The rows are grouped in 4 ways, from coarse to fine. Each group lies inside one group of the grouping before and may be the whole of it. The rows also spread widely along 14 directions, which tell nothing about the answers.
Known rows, each followed by its group in each grouping:
[  4 -13 -10  14 -17  19 -27  58  31 -14 -26 -31   6  23   7  23   9   7
 -11   5  18 -15  -9  -9 -30   3 -16  -8  17  17   2  30] -> vorun zusat mupub nofi
[-11   4  14 -27  82 -20  21 -56 -35  23  24 -13  -2  18   7 -11   9  -8
  21 -10 -44 -18   6 -10  21 -24 -21  62 -29  -9  21 -34] -> vorun Tuz fogo Kena
[-49 -28   6 -28 -11  -6  31   4  -6 -51 -37   9  20  33 -16  -6  19 -18
  -9  12   3  10  24 -10 -36  -6  26   9 -16 -30  40 -31] -> vorun Tuz Nodi dak
[-23   1 -45 -57 -11 -20  13 -17  17 -32  -1  19  69  13  36  36 -45  -3
   3 -25 -50 -18  -5  21  16  -3  15  -2  11  80  21  58] -> nedoz Voru pip dukog
[  3 -20  56 -26  -2 -30   6  20  20  -8 -24   9 -66  34 -42  16  36  29
 -31   9  96  10   5  35  21  63  34  37  -6 -22 -28  -3] -> vorun Tuz riki fal
[-29 -19  -6 -23  -9 -28  29 -17  -6 -32  15 -56 -35   0 -25 -32  11   5
   1 -42  35 -25 -34  25  18  15 -21  17  -6 -17  -1 -22] -> vorun Tuz Nodi Seba
[ 27  15   5 -29  -4  -6 -23 -11  18  58 -47  96   7 -13   6  17 -29 -22
 -13   8   7  32  13 -38 -67  -8  31  40  -2   9  -4 -32] -> nedoz fazul lage Goki
[ 15  14   8 -26 -15 -36  19 -21 -33  11  29   2 -27 -24 -18   7 -26  -8
  -9 -50  18  -8 -50  41  58 -35  11  -4 -12  63  -7  13] -> vorun Tuz fogo Kena
[-15 -17 -30  33 -58 -23  50  36  -8 -31 -27  -4   2 -14 -23  36   5   1
 -66  12   1  26   7  33 -71 -40 -33   6  -1   5  -3  48] -> vorun Tuz Nodi dak
[ 29   9 -39  15   9   8 -17  11 -18   8   5 -14   9  27   3  13   1 -19
 -32  10 -11  -7 -26  -1 -17 -45 -11 -14   4  41  29  -2] -> vorun Tuz Nodi dak
[ 32   5 -79  25 -31  -2  17  -2 -35 -26 -18   2  -1   8 -18   7  22 -15
 -30 -21  20  -2 -36  16 -37 -17  -9 -52  24  19  39   2] -> vorun zusat mupub nofi
[ 27  19 -84 -56  -1 -28  -9 -49  -4  12  -7  53  28  11  31   3 -28 -13
 -10 -31 -17  -2 -13   1 -12   6   1   8  14  62  12  14] -> nedoz Voru pip dukog
[ 38   8  41  25   8 -19  42 -32 -36   5 -28  55 -59 -10 -20  -1 -15  22
  51  -3  29  34 -36 -12 -17  -7 -12  13   5 -24 -10   3] -> vorun Tuz Nodi dak
[-31 -31  20 -16  14   1   1  44  18  -6  -8 -23  20  25  28  35   7   8
 -15  40 -32   3  40 -19 -29 -21 -19  38 -15   4   8  25] -> nedoz Voru pip dukog
[ 21   5  72  40 -15 -11  36  11  -3  -1 -34  44 -19  -5 -21  65 -33  33
  26  20  21  35 -40  22   3   0  24  -5  20  12   2  50] -> vorun zusat mupub nofi
[-16  -8  28  23 -27 -28  31  -7  20 -23 -22   3   5  12 -22  21 -91  15
 -11  55   3  65 -67  26 -12 -14 -10  15  18  15   8   6] -> vorun zusat mupub nofi
[ 25 -13  28   6 -11 -13  28  17 -20 -21 -43  38 -66  13  -9  15  55  35
  44 -25  66  12   7  -3 -11  42  -2   0   5 -36 -13  43] -> vorun zusat mupub nofi
[-13  30  10 -28  -4  -3 -28 -27  29  48 -25  69  36  -1  -6   6 -10 -34
  -4 -68  13 -27 -17   1 -32  23  58  56  -1  13  18 -11] -> vorun Tuz fogo Kena
[ 17 -15 -45  -9 -32   2  26   1  16 -33 -52   5  38 -45 -17  38 -50   8
 -27  26 -14  -7  -3 -11 -54 -17  -2 -48  41  40  -9  -6] -> nedoz Voru pip dukog
[  9  17 -10   0   3  16 -54  23  47   0 -32  25  11  56   7 -26 -26 -10
   3 -22  35  -8 -31 -15 -39  21   0  44   6  15  -6  16] -> vorun Tuz Nodi dak
[-22 -12 -29 -49 -66  -9 -29  43  33 -34 -24  18  24  32   1 -14 -34 -28
 -34 -16  32  13 -18   7 -13 -12  25  -5  -4  57   5  13] -> vorun Tuz riki fal
[-20  -6  13 -72 -32 -38   3 -10  23 -20 -40  39 -28   6 -33 -28   0  -3
  -6 -58  86   1  -6  23  12  57  42  34 -12  -6 -24 -17] -> vorun zusat mupub nofi
[  2  13  24 -64   4 -34  12 -11  -2   2 -15  81   4  -2  21  10 -26   5
  34 -60   3  -3  18   8  24   0  21  50 -27  49 -30  64] -> nedoz Voru pip dukog
[ -5 -21  27 -36 -16 -30 -17  39  31   1 -18  -4 -39  33  -3   3 -15  18
 -36  36  44  37   8   6  -4  10 -15  53 -17  10 -40  15] -> vorun Tuz Nodi Seba
[-11 -20 -13  15 -35  16 -33  69   6 -20   4 -40  -7  54  19 -11   7 -17
 -18  15  12  12 -26 -15 -28 -41 -25  -6  -8  17  29  19] -> vorun Tuz Nodi Seba
[  6  -4  67 -38  -2 -22  13   4   4  -3 -47  42  -8 -24 -32   2 -80  -1
   6  31  15  43  -7 -17  10 -44  20  18 -18  31 -33 -33] -> vorun zusat mupub nofi
[  8  -6  14 -20  36  -4  15 -20   8  37 -20   2   4 -39 -14  47  28  10
 -18  -6  -5 -45  33  -9 -27  21  16  26  11 -12  -6 -30] -> nedoz Voru pip dukog

New rows, each followed by its group in each grouping:
[ -3 -29 -22 -39 -71 -29   6 -10   8  21 -38  41 -29 -15  10   9  10  -3
  -5  17  34  46  -5 -31 -62  25   5  -4  25 -20  12 -34] -> vorun Tuz riki fal
[ 46  23 -78 -35 -11 -27 -33 -19 -18  85  13  37  -7 -34  27  -4  -1 -36
 -53 -36 -12   0  -2 -17 -48 -46 -30  36  -8  51  -9 -16] -> nedoz Voru pip dukog
[-39 -36  19 -58 -48 -14   0  44  18   0  -8   9  31  -3  44  49 -23  -7
  -8  33 -35  26  28 -23 -12 -36  15   0  -8  46  15  27] -> nedoz Voru pip dukog
[ 37  23  18 -19   0  -6 -31   8   2  19 -25  48 -26  10 -11 -25 -31 -11
  19 -43  49   6 -36  -9   9 -11  12  23 -11  35 -22   2] -> vorun zusat mupub nofi
[ 18   8 -78 -32 -11 -25   3 -10 -14 -19 -25  20  12   4   0 -32 -37 -21
 -28 -15  -8  19  -6  -6 -32 -45 -43  12 -11  45 -12   1] -> vorun zusat mupub nofi
[  1 -21   3 -19 -11   6  31 -13  31 -59 -70   3  25 -15 -32  35 -32  27
  15  28  15 -18  -6  -9 -22  39  31 -48  49   6  -4 -19] -> vorun Tuz Nodi dak
[ -5  -2  -3 -54  14 -21  28 -49 -13 -21 -15  26 -10 -22  -3 -40 -25  -1
  55 -59   9 -22 -11 -19   5   8  -4  20  -7   0 -13 -24] -> nedoz Voru pip dukog
[ 28  12   7   7 -23 -44  16 -48 -13  33  24  36 -42  17  22  21 -54  20
  33  12   8  60 -93  21  23   7 -17  15  28  33  18  30] -> vorun Tuz riki fal
[-14 -19 -40  18 -38   4  -4  35   5  10 -13 -27  27   6  -8  46  21 -24
 -84  38 -11   7   2   6 -65 -32   3 -14  13  12  41 -13] -> vorun Tuz fogo Kena
[ -1  14  39 -45 -31 -16 -17   8  45  45 -51  43  14 -71 -41  14 -49 -18
 -32 -45  35 -19   1   0 -25  -5  42  41  -4  33 -50 -30] -> vorun zusat mupub nofi
[ -4  27  30  32  29  12   7   8  22 -15 -20  44  49  35 -27  37 -42 -12
 -23 -12  -5 -10 -24  39 -16 -10  47  35  -6  29  24  30] -> nedoz fazul lage Goki
[ -6  -8  18  11 -25 -27  45 -16   5   3 -24  36  -7 -14 -30  50 -15   8
 -34  22  20  34 -17  31 -36  15  31   9  16 -14  18  -9] -> nedoz fazul lage Goki
[ 32 -17  20   2 -26 -12 -14  39  38  19 -16 -10 -43 -11  14  46 -24  45
  -6  33  39  15 -23  -1 -11  26 -26   5  33  27 -45  46] -> nedoz Voru pip dukog
[-17 -18 -11 -43  -4 -19   7  19  11   9 -12  -6  23  -8 -17  48  19 -11
 -86  16   1 -15  45  23 -18  -9  31  19 -12  27   3 -14] -> nedoz Voru pip dukog
[ -2 -12  63  23 -26   3 -27  31  48  63  -3 -30 -52 -41 -16  11 -10  13
  -7  -8  61 -12 -48 -12 -39  26  -5  43  20 -31 -26 -32] -> nedoz Voru pip dukog
[-10   1   9 -14   5 -26  55 -19   4 -50 -66  63  29 -14 -18   3 -75  15
  21   4 -28  30  19  -4 -43 -30 -26  45 -11  15 -43  44] -> vorun Tuz fogo Kena
[ -9 -28 -36 -19 -56 -30  19  20   9 -40  -1 -32 -29  -5  -5  -7 -19  13
 -28  -6  41  14 -32  23  -9   4 -31 -13  12  21 -17  20] -> nedoz Voru pip dukog
[ 19  11 -48  18  24   1  16  -7 -34 -10 -13  13  29  14   7  -4 -23 -20
 -11  10 -58   8   2 -18 -51 -79 -48  16 -14  28  17  14] -> vorun Tuz Nodi Seba
[ 20   1 -41 -43  -6 -29  16 -58   7   9 -45  68  -8 -11   1  -3 -16   8
   9 -12  23  14  -4 -18 -49  47   7  19  26 -11  -6 -24] -> nedoz Voru pip dukog
[-17   2 -14 -63  -5 -20 -38  15  50  23 -13 -12  20  -8  -4 -15 -35 -17
 -50 -25   7 -25  13   3 -15  -7  -9  69 -19  42 -45  -9] -> vorun Tuz Nodi Seba
[ 27  -5 -47  27 -59 -10 -21  32  16  37 -16 -13 -13 -14  -6  33 -11  -8
 -72  31  25  32 -39   6 -64 -20 -24 -12  30  24   7  -6] -> vorun zusat mupub nofi
[ 14 -12 -13  -9 -32 -38  51 -26  -3 -11   7 -20 -49 -61  -9  13 -19  33
  25 -42  28 -11 -44  25   8  21 -37 -12  27  10 -35  20] -> nedoz fazul lage Goki
[-17  15 -26 -30 -22 -14  -3 -12 -13   4 -14  58  38  17  23 -10 -18 -38
  16 -50 -23  13 -13  -9 -24 -35  13  26 -18  33  38  20] -> vorun zusat mupub nofi
[-20 -11   2 -63 -11 -31  22  20 -26 -52 -27  33 -28  18 -32 -46  27 -18
 -17 -62  53  -4  42  15  10 -18  12  35 -58   7 -31  11] -> vorun Tuz fogo Kena
[  2 -11 -47 -29  -4 -39  30 -35  36 -45 -45 -12  30   9 -35  30 -75  25
 -60  63   5  30 -23  39 -10  30  -6  -5  38  36 -14 -15] -> vorun zusat mupub nofi
[-35  -8  -9  -2 -37 -13  53  17 -27 -25 -33  43  45 -17   9  41  16 -18
   1 -29 -48  10  37   2 -55 -52  -1  10 -19   9  32  57] -> vorun zusat mupub nofi
[-10 -18  18 -23 -19 -32  -8  -3  31  42   1 -19 -36  -5  -7  12  -8   9
 -34  20  34  18 -22   6 -16  25 -11  50   9  -8 -15 -30] -> vorun Tuz riki fal
[-50 -17  -3 -32 -42 -20  38 -50  57 -31 -49   7  44 -39  -2  24 -60  21
  41 -19  -9 -14 -35   1 -36  65  11   5  55  -7  -1   2] -> vorun Tuz fogo Kena
[ 20   8  61  21   1 -18   0  13 -19  45  15  36 -60  16 -18   2 -16 -11
 -17  10  44  50 -42  11  -2 -34  13  43 -28  -5   7 -19] -> nedoz fazul lage Goki
[ 37  11  39   8  -9   2 -15  -4 -16  31 -22  63 -42  18 -14  -6  -4 -11
  27  -8  51  25 -46 -22 -12  -3  35   2   5  -3  21 -29] -> vorun Tuz riki fal
